There are 10 hidden switches. A switch that is on adds its own fixed numbers to the row, and there is some noise. The rows also spread widely along 14 directions, which tell nothing about the answers.
Known rows, each followed by its switches (1 for on, 0 for off):
[ 0.12 -1.51  1.03  0.23  2.80 -1.92  0.41 -2.45 -1.29 -1.38 -2.29  1.28
 -0.01 -2.07  3.12  0.18  0.64 -0.67  1.32 -3.28  0.71 -2.29 -1.41 -1.30
  2.31  0.55 -0.50 -1.55]
1 0 0 0 1 1 1 1 1 1
[-2.39 -0.10  1.01  0.31  2.60  0.82  0.77 -0.53 -0.28 -1.92  0.04 -2.14
  0.38 -0.05 -0.78 -1.38  1.41 -0.24 -0.39  0.30  0.72 -2.20 -2.33 -1.23
  0.98  1.67 -0.94 -0.31]
0 0 1 0 0 1 0 0 0 1
[-1.25  0.22 -0.07 -1.23  0.94 -1.33  1.15  1.17 -1.66 -1.50 -0.30 -0.60
  1.09 -3.30 -0.39  0.64  0.04 -1.28 -0.33 -1.25  0.70  1.32  1.21  1.04
  4.90  1.95  0.86 -2.84]
0 0 0 0 1 1 1 1 1 0
[-1.75 -1.17  2.37 -2.96  0.73  0.98  1.99 -0.31 -0.71 -2.04 -3.07  0.79
  0.32  1.20 -0.05 -1.22  1.71 -1.68 -1.08  0.83  0.49 -2.09 -2.52 -2.71
  2.31  0.65  0.90 -1.79]
1 1 1 0 1 1 1 1 0 0
[-0.28 -0.32  1.56  1.81  1.02  2.39  0.91 -0.21  2.55  0.74  3.67 -2.46
 -0.29  1.71 -0.22 -0.07  1.68  1.91 -2.04  0.54  1.26 -2.76 -1.92 -0.66
 -0.80  0.38 -0.24  0.23]
1 0 1 0 1 0 0 0 0 0
[-0.46 -0.43  1.58 -1.08  2.06  0.41 -0.69 -2.62 -0.14 -0.20  1.10  0.76
 -0.94  0.55  0.03  0.23  1.56  0.98 -0.64  0.81  0.31  0.69  0.23 -0.63
  0.64  0.05  0.07 -1.26]
1 1 1 0 1 1 1 0 0 1
[ 0.70  1.05  2.10 -0.04  0.00 -3.04 -0.36 -0.66 -1.11 -0.42 -0.77 -1.03
  2.14  1.25 -0.68 -2.17  0.55 -0.32  1.88  1.98  3.72  1.18  0.86  1.69
  2.12  1.00 -0.68 -1.81]
1 0 0 1 1 1 0 0 1 1
[-1.56  0.37  2.12 -0.70  3.31 -1.65 -1.22 -2.12 -2.23 -0.60 -3.93 -2.50
  2.89 -0.13  0.46 -1.16  3.38  1.00  1.46  1.84 -0.82  2.08 -0.57 -1.32
 -0.24 -0.06 -1.26 -3.16]
0 0 1 1 1 1 1 0 1 0
[ 0.77  0.95  2.34 -3.44 -0.13 -2.84 -1.87  1.31 -1.40 -1.78  0.00  1.37
  1.98  1.79 -2.47 -2.02  2.31 -0.22  3.17  2.67  5.39 -0.41  0.24  3.02
  1.73  1.79 -1.05 -0.45]
0 0 0 0 0 1 0 1 0 1
[-3.08  0.08  1.04  1.58 -0.70  1.17  0.36 -0.48  0.64 -1.42  1.81 -1.06
  0.30  0.86 -2.83  0.72  1.50  0.41  0.40 -0.53  2.36 -0.96  0.41 -0.84
  1.14  2.30  0.28 -1.23]
0 1 0 1 0 1 0 0 0 0
[-1.40 -0.13 -1.01  0.05  0.80 -0.30 -0.14  0.89 -1.46 -0.94  1.15 -1.27
 -0.66 -0.91 -1.52  2.92  2.54 -1.30  0.38 -1.45  0.42 -0.67  0.69 -2.20
  3.23  2.46 -0.90 -0.92]
0 0 0 0 0 0 0 1 1 0
[ 0.47 -1.32  1.63 -0.94  1.78 -0.17  0.02 -1.36 -1.66 -1.03 -0.71 -1.81
  0.97 -1.64  2.12 -0.38  3.43  1.73 -1.11 -0.82 -2.00 -0.86 -1.78 -1.87
 -0.32  0.23  0.81 -1.34]
0 0 1 0 0 1 1 1 0 1
[-0.11 -1.50  2.39 -0.42  0.93 -0.01  2.09 -0.50 -0.55  0.10 -0.51  1.51
 -0.71 -1.96  3.68 -1.58 -0.43  0.78  0.24  1.23  2.50  0.46 -0.39  0.81
  0.63  0.21  1.57  1.07]
1 0 1 0 0 1 0 1 1 1
[-0.86 -0.04  0.65  0.48 -0.15  1.54  1.23 -0.19 -0.91  0.09  1.37 -2.58
  1.28  2.15 -0.88 -0.78  1.47  0.14 -1.52  1.48  2.18 -0.14  0.82 -1.00
  1.41  1.17 -0.01  0.09]
0 0 0 1 0 1 0 0 1 0
[-3.55 -0.26  0.23 -1.63  0.41 -0.56 -0.57 -1.52 -0.62  1.36 -2.38 -0.48
  0.38 -0.62 -1.66  2.05  1.59 -1.15  0.66  1.27  3.50 -0.12  1.46 -0.39
  2.40  1.94 -0.44 -1.13]
1 0 1 1 1 0 1 1 0 1
[-0.67 -0.71  0.94  0.80  0.98 -0.14 -0.72  2.17 -1.54  0.02 -2.59 -1.39
  2.11 -2.00  0.70  1.44  3.76  1.36  1.96  0.17 -0.24  1.10 -1.50 -1.53
  0.62 -0.33  0.35 -1.14]
1 0 0 0 1 0 0 0 1 0
[-0.55  0.37  0.79 -0.02  1.33 -0.65 -1.47 -1.43 -2.88 -2.52 -0.80 -0.19
  1.72 -3.27  0.62 -0.04  1.96  2.25  0.93 -0.88 -0.98  4.06  1.71  0.79
  1.21  0.96  1.67 -2.01]
1 0 1 0 1 0 0 1 1 1
[-0.18 -1.43 -0.27 -2.02  1.02 -0.80  0.14 -0.06 -0.78 -0.21 -0.47  0.44
  1.89 -3.66  1.28 -0.37 -0.03  0.11 -1.49 -2.78  0.94 -1.13 -0.03  2.33
  3.10 -0.02  0.82 -1.77]
0 0 0 0 0 1 1 0 0 1
[-1.40 -0.96 -1.17 -2.20  1.55 -0.86 -1.20  0.31 -1.50  1.41 -0.64  0.43
  0.44 -1.43 -0.85  1.37  1.39 -1.64  0.19  0.67  2.41 -0.84  1.12  0.54
  3.05  0.40 -1.43  0.07]
1 0 1 1 0 0 0 0 0 1
[-0.54  0.40  1.06  3.24  0.40 -1.22 -0.24  0.34  1.50  2.04  2.51 -2.65
 -0.46 -2.26  0.06  1.51  1.08  1.57  1.20  0.68  2.52  0.10  0.06  1.40
 -0.01  1.36 -0.08 -0.17]
1 0 1 0 1 0 0 0 0 1
[ 0.69 -0.44  1.58 -0.32  0.35 -0.72 -0.21 -0.77  0.24  0.40  1.94 -1.98
  0.16  1.21  0.50  0.00  1.87  1.24 -1.07  0.40  0.13  0.47  0.01 -0.93
  0.36  0.12  0.10 -1.70]
0 1 0 1 0 0 1 0 1 1
[-1.41  0.78  4.11 -4.11 -0.18  0.10 -0.82  1.00  1.22 -0.68 -0.85 -0.61
  1.79  4.14 -2.40 -0.90  4.44  1.65  0.96  4.18  4.22 -0.96 -1.60  0.18
 -0.32  2.07 -0.43 -0.99]
1 0 1 0 1 0 1 1 1 0
[-2.01 -0.97  1.40  0.63  2.53  0.08 -0.12 -2.11 -1.08 -1.27 -0.31 -0.74
  0.64 -1.09  1.25  0.12  2.48  1.50  1.05 -0.73  1.55 -1.04 -0.63 -1.61
  0.16  1.87 -0.02  0.27]
1 0 1 1 0 1 1 1 1 1
[ 2.74 -0.68 -0.24  1.64 -0.63 -3.61 -1.59  1.19 -0.61  1.64  2.61 -2.82
  0.90 -2.60  0.00  3.15  4.19  0.34  1.12 -1.94  0.07 -2.12 -0.39 -0.88
  1.17  1.20 -0.79 -1.30]
0 0 1 0 0 1 0 1 0 1
[-1.10 -0.43  4.90 -0.74 -2.87 -0.94 -0.12 -3.88  1.01  0.40 -0.87  0.41
 -0.28  0.96  0.53  0.98  3.19  3.10  0.94  1.10  1.74  0.46  0.74 -0.64
 -2.30  1.59  2.13 -3.14]
1 0 1 1 1 1 0 1 0 1
[ 0.43 -0.07  0.49  0.01  0.32 -1.26 -0.20  0.64 -0.53  0.34  0.41 -2.45
  1.23 -0.83 -0.32  0.43  2.02 -0.48 -0.25 -0.10  1.54 -2.06 -0.97  0.26
  1.62  1.36 -0.44 -0.69]
0 0 1 0 1 0 0 1 0 1
[ 1.05 -0.11  1.43 -3.84  2.81 -1.02 -1.40  1.28 -2.43 -1.25  2.53  0.89
  0.78 -1.80  0.69  0.97  2.98  1.22  0.29  1.68  0.81  1.14  0.56  1.48
  2.04  1.47 -0.08 -0.77]
1 0 1 1 1 1 0 1 1 1
[-0.49  0.56  1.03  1.76  1.81 -0.38 -0.80 -2.01 -0.57 -1.41  1.12 -2.68
  0.79  1.87 -1.44 -0.74  1.90 -0.07  0.10  0.33  0.33 -0.88 -0.80 -1.69
  0.25  0.83 -1.30 -1.34]
0 1 1 1 1 0 0 1 0 1
[-1.18 -0.48  1.35  1.68  0.48 -0.83 -0.11  0.40 -2.06  0.40 -1.45 -2.44
  1.94 -2.05  0.85  1.29  2.83  0.52  1.74  0.18  1.12 -0.15 -0.67 -0.58
  0.28  1.25  0.38 -0.90]
0 1 0 1 1 1 0 0 0 0
[-0.25 -0.04  1.22  2.22 -0.20 -0.98 -0.28 -1.03  1.28 -0.24  0.37 -0.22
  1.15  2.39 -2.25 -0.47  1.52 -0.59  1.33  0.06  2.32 -1.57 -0.57 -2.23
  1.31 -0.33 -1.38 -2.32]
0 0 1 1 1 1 0 1 1 1
[-0.95 -0.62 -0.18  0.10  1.39 -0.85  1.04  0.97 -1.36  0.50  0.30 -1.45
 -0.23 -0.82  0.13  0.65  1.46 -2.20  0.21  0.46  2.35 -1.74 -0.31 -1.45
  3.29  1.89 -0.84  0.91]
0 1 1 0 0 1 1 0 1 0

New rows, each followed by its switches (1 for on, 0 for off):
[-1.67 -0.01  0.77  2.34  1.20 -1.04 -1.77  0.08  1.32  0.12 -1.29 -1.57
  3.69 -0.42 -2.28  0.18  2.37  1.36  2.21 -0.42  1.99 -0.10 -1.11 -0.22
  0.70 -0.48 -1.37 -2.53]
1 0 1 1 1 1 0 0 1 1
[-0.85 -0.49  1.85 -1.10  1.92  0.29 -0.06 -0.10  1.86  0.36  1.04  0.45
  0.26 -0.10 -0.15  0.76  1.83  1.49 -0.21  0.60  0.66  0.15 -0.69 -0.14
  0.57 -0.28 -0.43 -2.60]
0 0 1 0 1 1 1 1 1 0
[ 0.78 -0.55 -0.22 -2.93  0.87  0.13 -0.83  1.53  0.51  1.79  2.08  0.23
 -0.40  3.08 -1.87  1.49  2.70 -0.83 -0.83  1.87  2.54 -1.29  0.40 -1.18
  2.73 -0.07 -1.90  0.15]
1 0 0 0 0 0 1 0 1 0
[ 0.25 -0.77 -1.12 -0.61 -0.96 -0.91 -0.19  0.06 -1.51  1.39  0.43  1.92
  0.10 -0.07 -1.53  0.84  0.36 -2.63  0.61  0.82  3.66  0.25  2.86  0.37
  3.81  0.06 -0.33  0.46]
0 1 1 0 0 1 0 1 0 0
[ 0.15  0.09  2.16  0.23 -0.59 -1.75 -1.81 -0.75 -1.17 -3.15  2.96  1.59
 -0.38 -0.37 -1.88  1.75  4.77  1.44  3.01 -1.38  1.46 -1.92  0.07 -2.09
  1.10  2.86  0.64 -1.59]
1 0 1 1 1 1 1 1 0 1
[-0.72 -0.79  0.06  0.02 -1.35 -1.13  0.07 -0.72 -0.20  0.70  1.44  0.04
  0.21 -0.31 -0.87  1.24  1.42 -0.98 -0.08 -1.14  2.99 -2.21  1.29 -0.64
  2.73  1.62 -0.20 -0.75]
0 0 1 1 0 1 0 0 1 1
[-0.86 -1.52  0.35  0.53  1.82  1.70 -0.16  0.24 -0.35 -0.69 -0.15 -1.23
  1.92 -3.52  1.52 -0.58  1.57  2.87 -1.58 -1.57 -1.63  0.64 -1.36  0.40
 -0.17 -1.24  1.63 -0.72]
1 0 1 0 0 0 0 0 0 1
[-0.80 -0.22  0.14 -0.53  0.65  0.66 -0.50 -0.83 -2.07 -0.48  1.39 -1.13
  1.21  0.32 -1.15  1.13  2.14 -0.32 -0.86  0.49  1.38  0.58  1.46 -0.91
  2.39  1.70  0.14 -0.48]
0 1 1 1 1 1 0 1 1 1
[-0.20 -0.26  0.52  0.60  1.11 -1.06 -1.22 -0.43 -0.69  0.29  1.76 -0.04
 -0.49  1.46 -1.38  1.84  2.25 -0.41  1.77  1.04  1.90  0.66  0.97 -1.72
  1.35  0.71 -1.61 -0.76]
0 1 0 1 0 1 0 1 1 1
[-1.41  0.50  0.26  2.26  0.60 -1.24 -2.26  0.73 -0.04 -1.83  1.62  0.08
  2.32 -0.78 -2.52  1.15  2.94  1.34  3.47 -2.20  3.59 -1.15  0.54  0.50
  1.95  1.82 -0.79 -0.94]
1 0 0 1 1 0 1 0 1 0
[-0.34 -0.57  2.07 -1.09  0.11 -0.39  1.42 -0.80 -1.16  1.30 -0.74 -2.57
  0.28 -0.13  1.39  0.19  2.18 -0.22 -0.83  1.90  3.28 -2.11 -0.79 -0.39
  1.12  2.61  0.68  0.86]
1 0 1 0 1 1 1 1 0 1
[-1.93  0.09  0.52  1.04 -0.63  0.29  1.07 -0.54  0.88  0.54  0.17 -2.98
  1.08  0.59 -1.81  1.97  1.59 -0.30 -0.80 -0.96  2.71 -1.18  0.46 -1.24
  2.78  2.77  0.16 -1.63]
1 0 0 0 1 1 1 1 1 0
[-0.57 -0.13  1.28  0.04 -0.75  0.47 -0.35 -0.72 -2.06  0.42 -0.93 -1.67
  1.51 -0.09  0.53  0.03  2.38  1.15  0.40  0.92  3.14 -0.44  0.42  0.76
  0.30  1.56  0.89  0.92]
0 0 0 0 1 0 0 0 0 1
[-2.23 -0.20  2.99 -0.61  1.16 -0.61  0.80  1.78  0.57 -1.41  0.12  0.81
 -0.70 -0.17  0.14 -1.38  1.63  0.73  2.47  2.88  3.15 -0.24 -1.58 -0.63
  0.30  1.18  0.20  0.06]
0 0 1 1 0 0 1 1 1 1
[-3.35 -0.16  3.02 -1.83  2.86 -1.26 -0.49 -3.58  0.89  1.37 -1.08 -0.49
 -1.44  0.14  0.93  1.77  1.99  0.71  1.21  1.83  2.90 -0.79 -0.01 -0.45
 -0.15  2.66 -1.57 -1.59]
1 0 1 1 1 1 1 0 1 1
[-1.00 -0.53  0.47 -1.54  3.14 -1.53 -1.27 -1.70 -2.09 -0.61 -0.42  1.95
 -0.93 -0.67  0.79  1.74  1.81 -0.69  2.58 -0.19  2.73 -0.11  1.32  0.03
  2.04  2.06 -1.87  0.24]
1 0 0 0 0 1 0 1 1 0
[-2.18 -0.06  1.31  2.21  2.38 -0.95  0.02  0.18  0.35 -3.73  0.11 -1.42
  2.06 -4.19  0.50 -1.15  0.47  2.21  1.42 -3.77 -0.20 -0.23 -1.97  1.42
  1.08  1.52  0.51 -2.61]
0 0 0 0 0 1 0 0 1 1
[-1.54 -0.64  1.01  0.52  0.13 -0.14  1.22  0.57 -1.22 -0.40 -0.54 -0.74
  0.01 -1.52 -0.34 -0.21  2.24 -0.02  0.26  1.23 -0.59  1.06 -0.02 -2.60
  1.33 -0.02  1.13 -1.77]
0 0 1 1 0 1 1 0 0 0
[-1.72 -1.09 -2.59  1.18  1.08  0.01  0.23  0.06 -2.19  0.94  2.20 -0.50
 -0.63 -5.13  0.81  3.78  0.68 -1.22 -0.81 -2.92  1.66 -0.85  2.58 -0.40
  4.92  2.47  0.72  0.80]
1 0 1 1 1 0 1 0 1 1
[-1.28 -1.13  0.78  2.42  0.66 -0.12  1.72 -0.01  0.92  2.61 -1.87 -4.44
  1.43 -3.57  1.66  1.31  0.22  0.40 -1.80 -0.13 -1.27  1.22 -1.45 -0.49
  0.49 -0.60  1.12 -2.63]
0 1 1 0 1 1 0 1 0 1
[-0.51 -0.18  0.11 -0.75  0.53 -1.10  0.52 -1.83 -0.28  1.32 -0.03 -0.36
 -0.47 -0.45 -0.11  0.42 -0.53 -0.97 -0.72  0.25  1.76  0.92  2.10  1.07
  2.54  0.65 -0.56 -1.65]
1 0 0 0 0 1 0 0 0 0
[-1.29 -0.87  1.17 -1.78  3.20 -0.72 -0.17 -2.14  0.09 -1.58 -0.22  0.20
  0.89  0.85  0.20 -0.62  1.84 -0.36 -0.12 -1.34  1.56 -3.12 -1.08 -1.07
  1.63  1.26 -1.65 -1.38]
1 0 1 1 0 1 1 1 1 0
[ 0.38 -0.02  2.25 -0.69 -1.10 -1.06 -1.17  0.32 -0.51 -0.88  0.10 -0.88
  2.71 -1.21 -0.16 -1.02  2.98  2.36  0.28  0.00  0.46  0.08 -0.56  1.22
 -0.25  0.02  1.35 -2.57]
0 0 1 1 1 0 0 0 0 1
[-3.12 -0.32  1.75  0.26 -1.32  0.91  1.49 -2.21  1.30  0.87 -0.61 -2.45
  0.68  1.40 -1.52  0.85  1.11 -0.40 -1.34  0.40  3.60 -2.58 -0.15 -0.95
  1.12  2.76  0.41 -1.20]
1 0 1 1 1 1 0 1 0 1
[-2.62 -0.83  1.43 -2.41  0.71 -0.23 -0.33  0.03  0.64  0.42  0.11  1.16
 -0.20 -1.91 -0.25  1.42  1.49  0.70  0.33  0.33  2.57  0.52  0.50  0.98
  1.76  1.48  0.54 -0.96]
0 1 1 0 0 1 1 0 1 1
[ 0.33 -0.57  0.87 -0.96 -1.85 -2.02 -0.05  0.38 -0.79  1.50  2.13 -1.37
 -0.15 -2.04  0.79  3.17  2.39 -0.35 -0.55 -0.96  2.40 -1.80  1.13  0.46
  2.68  3.09  0.98 -0.50]
1 1 1 1 1 0 0 0 1 1
[-0.42 -1.02  1.04 -0.25  0.48 -0.30  0.24 -0.05  1.26  0.10  1.44  0.91
  0.98 -0.40 -0.01  0.60  0.55  0.48 -0.13 -1.41  2.63 -1.70 -0.15  0.44
  2.20  0.20  0.06 -2.03]
0 0 0 1 1 1 1 1 1 1
[-1.78 -0.67  2.62  2.19 -1.25  2.01  0.56 -0.71 -0.21 -0.16 -1.81 -0.09
  1.10  2.29 -0.94 -1.30  2.67  2.17  1.52  2.64  1.08  1.78 -0.35 -2.86
 -1.84 -1.53  1.18 -1.07]
0 0 0 1 0 1 0 0 0 0
[-0.86 -1.30 -1.31 -0.97  1.59  0.03  0.14 -0.07  0.00  1.84 -0.39  2.45
 -0.62 -1.67  0.03  0.07 -1.47 -1.71 -0.15  0.78  2.93  0.80  1.64  1.46
  3.15 -1.49 -0.59  0.44]
1 0 1 0 0 0 0 1 0 1
[-0.55 -0.37 -1.03 -0.58  2.00 -1.34 -1.54 -1.04  0.05  2.31  1.67 -0.30
 -1.37 -0.12 -1.44  4.40  2.03 -1.33  0.38 -0.50  1.88 -0.58  1.47 -1.53
  3.55  1.31 -2.38 -1.36]
1 0 0 0 1 1 1 0 1 1
[-1.55 -0.50  2.29 -1.12  0.61  2.61  2.27  1.60 -0.06  0.23 -0.36 -1.67
  1.27  0.41  1.09 -1.60 -0.06  1.32 -2.02  3.31  2.31  1.59 -0.78  0.86
  0.79  0.15  1.85  0.07]
1 0 0 1 1 0 0 1 1 1
[-0.58 -1.40  0.20 -0.63  0.26  2.26 -0.27 -1.32 -1.26  0.96 -0.54 -0.17
  1.47  2.32 -0.35  0.05  2.24  0.61 -1.49  1.02  1.08  0.51  0.74 -2.28
  0.79 -1.30 -0.12 -0.21]
0 0 0 1 0 1 0 0 1 1
[-6.77  0.07  2.53  0.88  1.15  1.54 -0.91 -0.61  3.27  0.40 -2.23 -2.08
  0.91 -0.15 -3.59  1.54  3.39  2.73  2.13  1.89  2.54  0.35 -1.90 -1.22
 -1.89  1.64 -0.56 -2.01]
0 0 1 0 0 1 1 0 0 1
[ 0.54 -0.45 -1.46  4.46  0.32  0.29 -0.32 -2.12 -1.71  2.54  0.46 -2.69
  0.92  0.10 -0.21  0.13  0.78 -0.43 -0.64  0.67  0.31  1.96  2.08 -2.29
  1.32 -1.96 -0.03  0.01]
0 1 1 1 1 0 1 0 0 1
